The rows of a group lie close to one hidden flat surface of 12 dimensions, which passes through zero. Surfaces can cross.
In the rows, 128 means zero.
Known rows, each followed by its group:
[123 161 103 106  66 116 138 116 106 115 128 147 134 105 137 146 140 143
 151 109 104 106  90 135 128]  z185
[147 113 138 117 122 127 146 129 117 137 125 142  88 133 155 135  83 133
 117 133 122 107 125  95 138]  z419
[142 117 136 159 165 108 143 149 155 135 130 132 116 133 133 162 137 167
 102 135 132 160 150  92 144]  z419
[128 105 117 145 125 156  99  81 178 164 126  57  91 151 130 140 158 115
  49 148 110  73  99 186 128]  z185
[122 159 125 172 181 136 164 111 133 106 138 125 134  89 130 160  89 181
 121 105 160 175 134  79 128]  z372
[ 68 158 105 103 133 203 109 127 107  97 118 126 111  62  77 164 149 152
 147  42 134 124  74 121 128]  z185
[ 80  82  98  90 177 189 127 172 126 147 101 105 131 106  61 134 119 105
  87 105 120 155 112 134 136]  z372
[163 103 118 108 120 156 142  95 113 153 115  83 106 156 110 136  90 123
 110 158 124 138 104 116 131]  z399
[160 162 153 123 137 162  82  89 142 132 126  83  80 165 199  95  91  82
 120 183 121  32  91 162 114]  z185
[118 145 127 177  71  93 134  93 124 119 125 103 144 164 110  64 127  88
 116 129 125 125 102 125  76]  z399
[117 154 160 144 155 138 100  98 126  94 134 139 121  98 146 114 115 144
 166 114 163 122 160 105 123]  z372
[101 156 156 164 124  83 163 140 172 127 152 173 144 114 151  75 163 124
 114 139 136 105 153 156 113]  z419
[140 114 108 115 179 146 109 204 130 128 120 132 131 180 167 178 141 109
 108 126 107 160 119 121 131]  z886
[ 80 143  72 133 114 134 115 146 128 106  91 104 146 162 126 141 158  99
  82 106  90 180  89 101  89]  z399
[ 97 163  82 154 172 122 112 186 115  95 111 119 201 135 110 123 124  98
 135 113 118 189 114 120 102]  z185
[128  78 169  92 142 112 119 175 123 140 105 169  92 118 134 109  96 137
 130 155 126 109 185  89 177]  z419
[100 137 142 100 139 147 130 166 115 111 108 166  81 110 168 129  92 129
 118 114 116  99 120  76 141]  z372
[111 141 115  95  70 118 127 120 106 119 118 146 144 111 153 133 143 134
 141 117 105  99 115 155 141]  z399
[121 150 152 105 149 164  84 188 140 118 118 145  99 120 151 171 183 168
 144 114 112  80 106 141 174]  z886
[110 133 116  91 116 103 140  60 138 129 121 148 119  89 134  56  89  75
 135 190 129 115 177 118  93]  z372
[123 174 137 119  75 113  84 123  98  99 115 133 149 114 143  88 118 117
 183 133 113  67 105 151 135]  z372
[116 151 140 177 198 130 125 204 128 108 119 113 186 133 113  99  85 125
 130 133 143 147 122 128 139]  z886
[ 94 137 143 148 209 163  74 151 136  99 101 100 140 105  89 112 117 132
 140 127 152 159 155  97 136]  z886
[181 108 160  96 143 104 114 121 101 133  98 116 140 100 117 131  74 188
 176 206 135 127 189 101 210]  z399
[109 117 126 127 143 150  80 113 121 116  96  85 125 112 119 136 111 144
 118 125 126 117 133 119 153]  z886
[ 92 167 113 155 103  70 190 101 165 121 134 166 132  52 110 110 137 170
 107 142 118 123 140 110 125]  z419
[134  96 108 157 125 108 109 130 112 125 109  84 161 155 119 151 108 137
 102 118 123 167 136 117 139]  z185
[ 91 164 131 170 143 136 129 125 133  91 103 117 104  93 124 146 107 182
 102  97 130 137 106  56 137]  z399
[123 114 171 130 129 168 131  96 111 124 161 135 122 119 119 114 133 136
 160  73 183 123 145 149 127]  z419
[105 152 130 178 149  92 171 141 161 126 159 156 164 109 117  78 135 106
 120 128 147 139 144 150  92]  z372
[129 146 141 138 104  73 163 141 154 140 133 161 138 104 137  95 129 146
 122 174 112  87 140 150 149]  z419
[135 125 180 140 150 152 112  97 121 120 136 112 119  93 115 124 111 182
 159 120 173 108 158 134 171]  z372
[120 159 123 123 115 113 161 115 114 109 122 158 127 111 147 108  99 126
 143 134 128 142 129  86 108]  z185
[131 153 148 110 119 134 138 129 108 115 142 165 123 133 147  79 100  89
 172 127 142 112 124 121  98]  z185
[166 107 155 140 129 150 140 124 108 143 139 100 131 152 130 146 108 160
 133 122 149 124 118 147 158]  z399
[110 136 147 169 139  85 128 123 148 123 118 122 158 113 109  58 107 120
 121 167 141 120 161 128 125]  z886
[131 108 129 118 140 102 157 131 110 129 124 167 104  85 118 124  51 136
 137 130 137 134 162  64 137]  z419
[134 175 134 106 138 145 178 123 109 112 152 175 132 117 142  95 101 101
 180 126 152 147 116 106  88]  z185
[129  72  86  98 109 131 126  42 115 149 117  90 125 123  81 130 116 101
 110 143 134 181 166 114 100]  z185
[ 99 133 114 160 160 126 133 111 138 116 141 129 141 127 117 104 123  90
 116 103 151 171 144 109  75]  z372
[113 132 156 153 126 161 126 131 118 118 150 130  98 147 172 135 112 125
 113  60 149  91  95 137 117]  z399
[115 136 119  97  84 122 165 151 117 135 103 142 115 110 141 128  96 145
 102 143  88  86  85 125 158]  z185
[100 109 157 113 147 135 110 147 122 115 102 138 105  99 167 128  85 152
 112 127 131  95 160 104 177]  z399
[138 112 138 132 160 123 119 149 124 135 127 116 166 132 106  88  95 103
 144 154 142 129 153 151 138]  z372
[107 138 125 124 150 104  95 109 159 108 134 155 160 117 125 125 219 129
 164 134 145 190 206 125 110]  z419
[145 127 137 111 148 154 105 117 114 134 122 100 144 131 106 100 106 105
 156 152 143 120 131 152 131]  z886
[137 128 113  95 108  74 119 171  93 117 132 201 147  94 104 120 113 111
 204 127 115 130 156 101 130]  z419
[ 89 154 128 140 149 129 106 156 147 112  97 111 137 100 117 100 115 128
 105 151 110 102 118 123 142]  z886
[121 181 128 190 114 106 109 153 119  93 107 102 154 167 132  88 113 113
 127 128 113 129  81  99  96]  z399
[134 120 128 118 108 123  92 105 114 118 120 128 112 147 158 137 131 112
 139 123 124 124 141 114 116]  z886
[114  90 121 136  68 124 166 104 107 144 157 138 147 103  54 140 166 156
 141  52 148 151 123 160 127]  z185
[132 159 115 101 151 159 108 111 150 122 121 120 109 114 161 172 170 152
 128 153 113 122 121 134 141]  z372
[159 147 136 136  97  63 137  94 138 134 146 145 161 111 121  95 138 136
 168 184 130 115 165 154 131]  z399
[102 116 145  75 165 193 141 135 151 133 106 132  77 115 171 157 139 154
  83 136 124 121 137 116 164]  z419
[152  90 135 125 148 157 161 120 119 160 125  82 130 123  98 142  78 155
 100 147 142 127 122 146 169]  z886
[117 118 128 137 126 125 153  97 160 143 105  99  94 105 134 135 106 167
  61 161 115 108 130 110 156]  z886
[154 168 126 191 140 119 130 114 153 127 163  97 171 160 142 129 161 125
 129 129 143 131 100 184 103]  z372
[152 187 145 201 153  95 135 152 148 103 130 133 121 137 103 121 132 164
 147 146 133 154 103  59 112]  z399
[154 123 122 112 192 129  96 190 132 134 121 145 127 149  92 114 127  87
 167 169 122 162 147  94 115]  z399
[ 99 191  88 106 167 148  97  95 178 111 115 109 142  90 142 138 186 122
 123 177 108 125 127 159 109]  z372
[ 98 136 107 115 114 109 131 211  91 107 112 164 172 109 125 134 109 131
 148  93 102 123 106 130 152]  z886
[137 107 154 123 154 125 113 168 125 130 107 125 128 139 154 127  98 143
 118 155 126 119 156 116 170]  z399
[141 117 119 146 162 118 152 135 150 157 104  64 171 120  97 104  78 146
  80 204 118 121 125 163 168]  z372
[ 96 130 126 131 111 125 101 210 112 108 116 161 128 142 141 151 161 130
 130  65 105 116 104 122 139]  z185
[122 162  93 110 148 150 112 166 119 111 125 133 142 154 161 145 133  86
 134 122 104 131  88 139  99]  z419
[127 145 135  74 207 163  79 154 141 107 100 149  94 114 133 132 137 121
 166 178 128 162 170  62 132]  z886
[ 70 190 113 141 131 133 154  72 110  77 140 164 135  50 141  97  78 121
 153  78 158 132 127  93  79]  z419
[148 103 106 155 168 140 144 116 144 143 148 102 133 177 132 163 141 107
  91 115 142 192 133 124  92]  z886
[110 128 142  87 179 213 138 134 151 137 119 101 109 139 174 147 142 133
  83 138 134 119 114 162 149]  z419
[116 140 119 120  61  79  97  67 111 104 107 132 130  84 128 120 125 146
 155 139 114 109 149 107 131]  z185

New rows. What belongs after each?
[ 88 136 127 111 178 158  89 149 146 112  93 119  98 101 129 129 116 129
 107 143 118 118 136  92 143]  z185
[117 111 112 149 152 154 152 121 127 134 132  99 132 130  98 138 107 126
  95  98 142 159 111 122 112]  z372
[159 126  89 142 138  95 166 109 111 130 146 129 177 121  97 144 106 129
 154 132 142 202 148 112 106]  z372
[140 144  82 112 131 128 108  91 131 127 106  76 169 110  99 153 141 144
 134 176 107 149 121 151 139]  z372
[121 130 139 166  98 104 123 133 144 133 132 112 139 153 127  98 145 120
 108 128 121  96 109 161 120]  z372
[155 100 169 116 162 102 125 185 169 154 158 195  98 183 169 106 185  86
 134 162 132 126 186 137 116]  z185
[166 136 135 213 103  76 153 104 124 128 146  93 158 181 145 113  91 129
 110 133 139 141 116 125 103]  z372
[ 89 155 128 169 171 141 114 118 170 107 124 106 139 144 162 121 162 118
  85 124 141 157 140 121  96]  z419
[109  98 158 122 165 144 124 146 151 137  93 111  94 134 151 112  96 139
  69 164 123 116 158  99 161]  z419
[127 103 115 156  75 123 109 110 113 140 150  97 164 161  93 117 160  94
 131  77 133 118 104 197 102]  z185
[160 141 176 130  74  80 168 178 122 137 176 216 129 159 170  97 167 120
 177 115 133  87 133 160 125]  z185
[108 159 111 161 145  96 183 128 167 125 148 155 159 100 105 118 165 143
 117 133 134 173 141 126 103]  z185
[114  93 150 127  84 130 152 119 147 166 132 116 105 139 108  73 129 100
  80 137 121  65 109 181 129]  z372
[120 144 160 149 161 185 190 142 140 154 158  88 177  90  99  99 104 158
 106 121 161  83  86 240 171]  z419
[112  90 167 167 150 136 105  82 143 140 144  91 137  94  49  86 131 143
 136 114 183 126 177 156 138]  z185
[123 136 169  93 150 117  78 210 143 116 122 202  85 163 197  96 154  75
 158 150 109  81 158 108 126]  z185
[152 107 146 106 151 139  84  79 108 123 115 105 129 123 104 102  96 117
 175 163 159 146 182 108 130]  z886
[161 111 164 115 153 158 115 112 134 145 110  88  89 132 148 137  90 163
 109 176 131  89 135 124 179]  z886
[128 146 128 164 132 135 108 142 155 128 133 101 134 162 141 142 175 128
 106 120 118 118  99 158 121]  z372
[ 97 165 119 162 130 102 102 152 148 100 112 127 145 116 140 126 147 140
 117 125 110 120 121 118 126]  z185
[112 162 100  75 127 180 142 145 121 130 166 161 152 142 154 120 176  51
 158  94 125 115  83 213  79]  z419
[139  84 140 122 141 162 143 158 121 145 126 115 116 158 125 184 149 165
 105  99 135 163 123 123 165]  z399
[ 99 110 124  92 107 112  98 173 108 108  83 149 135 134 138 131 147 130
 133 130 100 148 154  93 153]  z399
[ 99 137 145 172 123 108 120 159 140 102 106 131 111 165 180 115 126 131
  79 114 114 125 123  89 121]  z399
[129 125  92 108  91  89  77 139 125 123 110 131 157 129 129 159 185 130
 147 139  87 126 137 152 141]  z185
[ 97 124 111  96  90  98 118 151 119 121 121 181 126 104 103 102 147  99
 154 116 103 118 138 114 111]  z419
[129 150 114 163  89  67 112  80 149 117 122 116 146 109 135 135 157 160
 123 151 115 124 148 130 128]  z185
[108 121 120 129  91 112 117 110 103 109 144 169 123 129 129 137 159 111
 160  65 139 150 143 106  91]  z886
[115 108 130  94 145 175 115 165 125 139  99  98 127 127 110 134 125 139
 108 138 114 107 107 155 170]  z419
[ 85 140  76 100 151 148 135 124 164 126 113 143  80 126 178 156 139  81
  59 123  92 138 110  96  77]  z399
[129 110 136 131 181 139 147 157 107 127 148 152 134 113 122 109  56  96
 146 107 161 138 149 112 117]  z419
[ 97 146  84  82 103 121 114 152  81 108 115 165 156  84  89  96  90  74
 178 109 107 114 106 129 102]  z419
[108 181 108 187 183 132 183  94 136  94 152 132 153  66 115 158  97 180
 130  87 170 194 130  79 104]  z372
[152 132 126 147 174 127 169 153 112 127 140 146 121  95 126 170  60 171
 134 110 145 147 127  83 153]  z419
[173 122 136 148 178 123 133 129 145 140 150 123 143 167 146 137 132 119
 135 161 151 170 160 130 116]  z185
[ 97 197 110 129 134 149 128  89 162 105 123 106 140 135 202 117 163 114
  97 154 114 119 104 160  96]  z419
[135 140 143 124 129 143 128 140 112 120 149 155 114 145 169 125 120 105
 150 101 140 112 119 130 110]  z419
[150 132 134 121 154 142 148 151 107 113 125 149 111 133 160 187 111 170
 140 108 135 171 131  68 146]  z185
[148  95 143 111 135 158 124  87 122 145 137  98 124 139 116 132 132 133
 134 133 153 139 151 149 139]  z419
[107 154 122 143 102 108 180 136 160 139 161 170 128 130 118  89 174  94
 114 114 122 119 103 156  79]  z886
[146 117 119 114 145 172 146 125 130 150 136 104 100 148 141 153 109 117
  96 126 127 116  91 142 126]  z399
[ 97 147 175 119 153 153 125 131 146 116 115 146  90  63  93  97 127 171
 143 135 147 101 144  92 161]  z886
[ 95 117 108 132 120 100 112 148 151 130  99 126 120 145 144 103 131  90
  76 149  95 118 130 119 110]  z185
[100 136 107  95 173 137  97  63 122 111 150 148 152  14  72 125 121 132
 198 111 172 142 194 137 120]  z399
[134 106 161 110  87 132 100 148 107 125 117 147  88 137 135 165 162 171
 146  92 121 104 125 107 169]  z372
[125 118 115 136  80 160 165  98 112 149 135  85 116 136 130 135  93 127
  77  93 121  84  56 170 129]  z886
[115 151 122 108 142 122 103 161 127 114  93 144 107 113 114  90  93  99
 139 165 101 109 116  77 118]  z399
[ 95 112 127 121 131 147 124 137 137 125 118 134 104 102  97 155 163 162
 112  92 128 142 132 107 143]  z372
[ 75 102 121  96 123 148  86 127 144 129  94 127  86  85 101 136 153 138
  99 116 107  98 137 115 149]  z185
[150 143 117  88  98 132  87 129  96 120 108 116 148 145 145 121 125 107
 171 158 102 102 110 151 139]  z419
[143 123 135 127 111 125 130 107 118 134 143 119 148 137 159 130 125 124
 134 126 137 108 138 173 135]  z399
[121 156 144 135 110 122 140 104  97 110 133 134 143  77 121  95  67 143
 164 118 147  89 118 133 141]  z419
[111 125  68 129 147 133  76  62 134 108  92  68 140 132 107 144 136 104
 107 153 118 196 149  90  90]  z372
[ 75 136 132 148 154 150 117 133 145 112 125 120 137  93  98 102 135 125
 114  96 145 124 129 134 117]  z372
[130 110 145 138  66 127 146  99 111 147 166 135 132 134  86  90 149 103
 151  81 149  96 103 184 101]  z419
[102 157  99 107 144 147  81 144 128 109 103 122 129 122 137 130 137 102
 133 133 106 116 109 125 119]  z185
[140 150 154 175 160 145 135 137 134 116 181 147 144 142 120 139 170 135
 166  66 176 158 125 145  98]  z185
[136 142 129 142 147 146 141 123 135 125 147 126 131 119 120 151 146 150
 138 110 145 145 123 133 126]  z185
[125 107 190 132 121 148 155  83 138 140 155 147  66 110 142 106 115 151
 118 103 170  85 151 121 138]  z372
[101  72 109  94 153 147 127 210 116 151 100 127 148 133  80 136 124 110
  99 119 107 148 131 140 159]  z185
[154 168 127 129 160 120 131 134 135 127 126 110 175 107 124 114 108 144
 154 189 127 123 129 154 152]  z185
[182 166 114 112 151 118 103 143  68  91 109 133 154 198 223 119  38  68
 181 175 121 170 133  66  92]  z185
[107  98  91  73 101 145 101 130 126 143  88 104 123 124  88 139 154 112
 104 149  88 125 116 138 141]  z372
[113 161  88 131 108 100 135 108 147 121 100 110 145 102 128 131 133 146
 101 171  94 128 112 122 132]  z372
